The same things were measured in two ways. Each way mixes the same 3 hidden numbers, adds some noise and spreads widely along 3 directions of its own, which tell nothing about the thing.
(in the rows, 128 means zero)
Some things both ways: the first way, then the second way.
[102 144  88 148 111 101 115 104 142 118 142 158 148]
[129 102 140 112 112 121 128 122 116 129]

[159 112  92 136 134 142 130 150 148 145 165 148 132]
[146 127 151 107  83 141 203 111  85 132]

[151 171  64 171 120 102 147 117 125 125 219 139 136]
[197  44 182 102  92 119 184 136 115 166]

[144 116 111 131 132 138 134 147 165 140 130 162 124]
[147 123 109 129  87 147 175 118  84 161]

[168 139 163 118 173 114 151 192 151 135 105 137 110]
[105 136  81 148 117 134 129 168  90 185]

[167 195 161 112 122  87 163 110 165  83 106 140 149]
[121 192 126 116 193  81 108  96 122 132]

[ 70 101  42 186 126 119  82 128  94 182 175 133 143]
[102  63 169  98  71 141 158 183 104 129]

[166 166  97 141 135  93 148 136 151  94 179 159 132]
[152  88 120 135 112 112 156 110 113 138]

[146 112  80 149 115 168 148 145 167 167 170 169  99]
[150 128  70 158  89 133 198  67  88 126]

[100 184 138 141 147  44 109 130 113  91 108 128 163]
[115  68 171  90 112 130  27 131 131 111]

[110 124  80 145 105 120  98  89 124 140 146 133 178]
[122  99 153 102  93 135 113  95 111  88]

[174 110 159  87 145 134 123 141 175 102  86 159 155]
[101 184 115 120 123 132 177 155  78 166]

[124 150 133 125 145  89 119 132 145 102 110 152 144]
[ 81 143 105 132 142 109  92 132 118 121]

[117 145 119 123 117 108 119 110 152 115 108 155 157]
[109 127 102 142 144 103 145 196 105 197]

Other things, the second way, with their names:
(194): [ 89  67 156 104 108 132  28 186 123 147]
(37): [ 73 156 110 124 135 122 102 167 102 151]
(603): [103 160 142 101 102 144 157 130  85 124]
(102): [166 110 113 129 131 113  98  92 117 153]
(20): [ 81 113 128 121  76 159 138 202  80 163]
(688): [115 101 119 131 110 123 171 186 102 175]
(556): [114 101 182  83 117 125 102 175 113 150]
(325): [116  90 162 101 116 123 111 161 118 141]
(465): [ 93 149 153  98 132 115 135 152 108 126]
(243): [181  53 168 102  77 142 154 137 107 164]
(262): [155 166  64 164 145 107 176  81  97 156]
(773): [145  89 154  99  51 178 119 129  82 147]
(139): [109 130 114 124 116 125 128 130 103 135]
(457): [154 135  48 182 160  89 179 133 105 203]
(323): [151  69 147 113 113 112 113  88 133 104]
(478): [168 108 105 145 115 116 173  97 106 160]
(752): [ 93 179  98 127 134 125  87 100  98 121]
(49): [112 161 134 106 126 128 116 128  96 144]
(717): [167  89 171 103 114 106 196 124 114 139]
(740): [157 122 129 122 103 129 181 109  93 146]
(745): [110  78 148 113  85 135 150 171 105 140]
(485): [ 70 129 122 122 168  94  40 173 134 133]
(314): [ 71 153  65 154 102 151  97 139  85 140]
(244): [ 67 126 205  74 127 109 139 219 114 131]
(361): [101 108 173  85 115 130  63 153 117 127]
(133): [113 148 130 113 116 133 125 139  94 153]
(492): [148 121  91 148 104 127 173  96  91 153]
(709): [131 115 138 114 128 109 128 124 114 137]
(311): [129  97 156 107 107 123 128 161 106 157]
(606): [ 67 193 152  97 136 125 153 193  87 153]
(231): [112 119 140 109 111 126 115 148 104 140]
(780): [168  68 124 130  97 130 131 120 110 166]
(376): [138 110 128 124 121 121 123 118 108 143]
(333): [ 88 161 110 124 118 134 131 147  86 141]
(229): [136  51 160 101 129 117   4 148 137 154]
(295): [140  86 168  91  82 144 118 108 107 115]
(442): [113 130 153  97 104 135 123 113 103 115]
(529): [111  97 123 116  55 170 131 134  84 130]
(640): [170 102 123 132 105 117 200 102 102 146]
(593): [ 71 128 101 131 130 114  79 135 120 110]
(571): [123  90  99 149 132  99 106 119 129 126]
(188): [152 123 160  96  95 133 182  64 102  88]
(473): [120 136 121 127 148 105  99 123 118 138]
(707): [127 131 160  91 101 144 119  97  98 112]
(781): [151 137  79 148 146 107 107  66 116 136]
(628): [130  99 184  77  80 146 117  98 105  84]
(175): [105 175 132 106 124 128 144 119  92 127]
(776): [149 119  85 161 152  85 201 136 116 176]
(308): [162  63 204  83  80 131 174 129 114 126]
(326): [116 147 104 134 108 130 181 121  89 145]
(622): [109 133 135 110  93 143 162 130  86 134]
(454): [123 114 146 114 149  97 108 134 133 135]
(154): [ 90 136 117 118 107 140  99 134  97 128]
(164): [ 40 200 152  87 130 133 105 168  91 111]
(770): [165 100 102 142 124 107 148 110 112 159]
(406): [ 99 164 119 121 150 111 106 135 107 143]
(400): [ 57 139 140 108  67 160 166 181  77 120]
(159): [114  88 115 126  97 130 105  97 115  97]
(575): [103 117 136 122 138 100 175 188 117 154]
(202): [117 126 116 128 121 121 128 135 104 146]
(481): [138 115 107 124  69 170 120 109  80 151]
(65): [114 135  91 149 141 104 162 188  97 201]
(380): [172  52 160 117 111 105 170 158 123 171]
(784): [151  59 132 128  90 126 126 124 117 141]
(634): [138  97 167  89  60 162 137 109  93 116]
(690): [ 65  91 167  95 119 121  59 210 125 141]
(615): [101 143 137 109 102 141 158 163  88 150]
(585): [119  97 118 131 122 121 106 172 109 171]
(423): [103  84 118 132 121 115 107 176 122 160]

Some of these things the first way, each followed by its name:
[111 109  72 152 119 121  90 110 117 146 156 134 174] : (745)
[122 130 120 117 124 109 106 112 161 103 103 167 162] : (139)
[160 104 128 116 134 144 114 133 141 150 119 124 170] : (603)
[102 158  96 143 107 101 122  97 150 112 131 162 146] : (709)
[160 155 126 124 129 111 140 120 145 110 138 133 158] : (376)
[160 136 111 134 127 138 153 144 163 137 145 156 118] : (492)
[123 132 131 122 130 107 115 129 150 124 103 148 144] : (707)
[ 94  83 130 101 139 113  65 128 160 106  64 174 170] : (20)
[115 110 140 117 135 135 117 150 163 146  77 160 126] : (481)
[ 99  65 107 132 170 123  73 179 136 147 108 164 134] : (400)
[140 114 105 125 122 138 125 135 170 126 128 169 129] : (326)
[157 167 116 117  97 117 161 103 201  81 129 192 129] : (457)
[119 129  45 157  93 120  97  71 122 127 190 141 190] : (308)
[122 132 146 124 146 106 116 147 136 130  88 134 149] : (37)
[118 148 117 132 123  98 101 102 112 125 119 110 192] : (556)
[156 167  70 154 108 103 132  86 124 112 206 129 177] : (380)
[ 94 209 148 142 137  41 133 118 107  99  99 115 153] : (229)
[185 138 144  98 132 118 135 118 166  92 119 146 171] : (65)
[131  96 156 102 151 138 104 154 154 146  63 139 153] : (314)
[164 164 109 135 118 113 153 120 160 110 160 151 139] : (770)
[ 94 151 135 132 130  78  98 111 119 116  87 131 173] : (361)
[157 139 104 133 127 125 141 134 161 120 154 158 127] : (740)
[119 142  97 148 119 110 104 103 114 144 147 117 176] : (423)
[157 165 114 138 135  99 146 130 145 109 153 147 138] : (780)
[107 147 116 144 135  97 127 149 155 119 118 171 112] : (202)
[145 136  76 156 120 123 123 114 113 141 184 122 166] : (575)
[132 135 124 130 134 105 106 119 124 124 121 123 176] : (593)
[ 97 139 114 132 134  86 102 128 152 102 113 170 142] : (465)
[116 155  48 179 107 112 138 116 134 140 210 155 120] : (717)
[ 54 126  74 175 127  88  77 115  98 156 141 130 152] : (244)
[125 172  78 161 118  82 132 106 128 105 183 141 154] : (323)
[ 87 102  83 153 109 138  95 113 128 175 124 142 149] : (634)
[123 107 126 102 130 115  92 115 167  97  90 174 168] : (615)
[100 125 113 124 122 101 104 120 158 106  99 173 149] : (442)
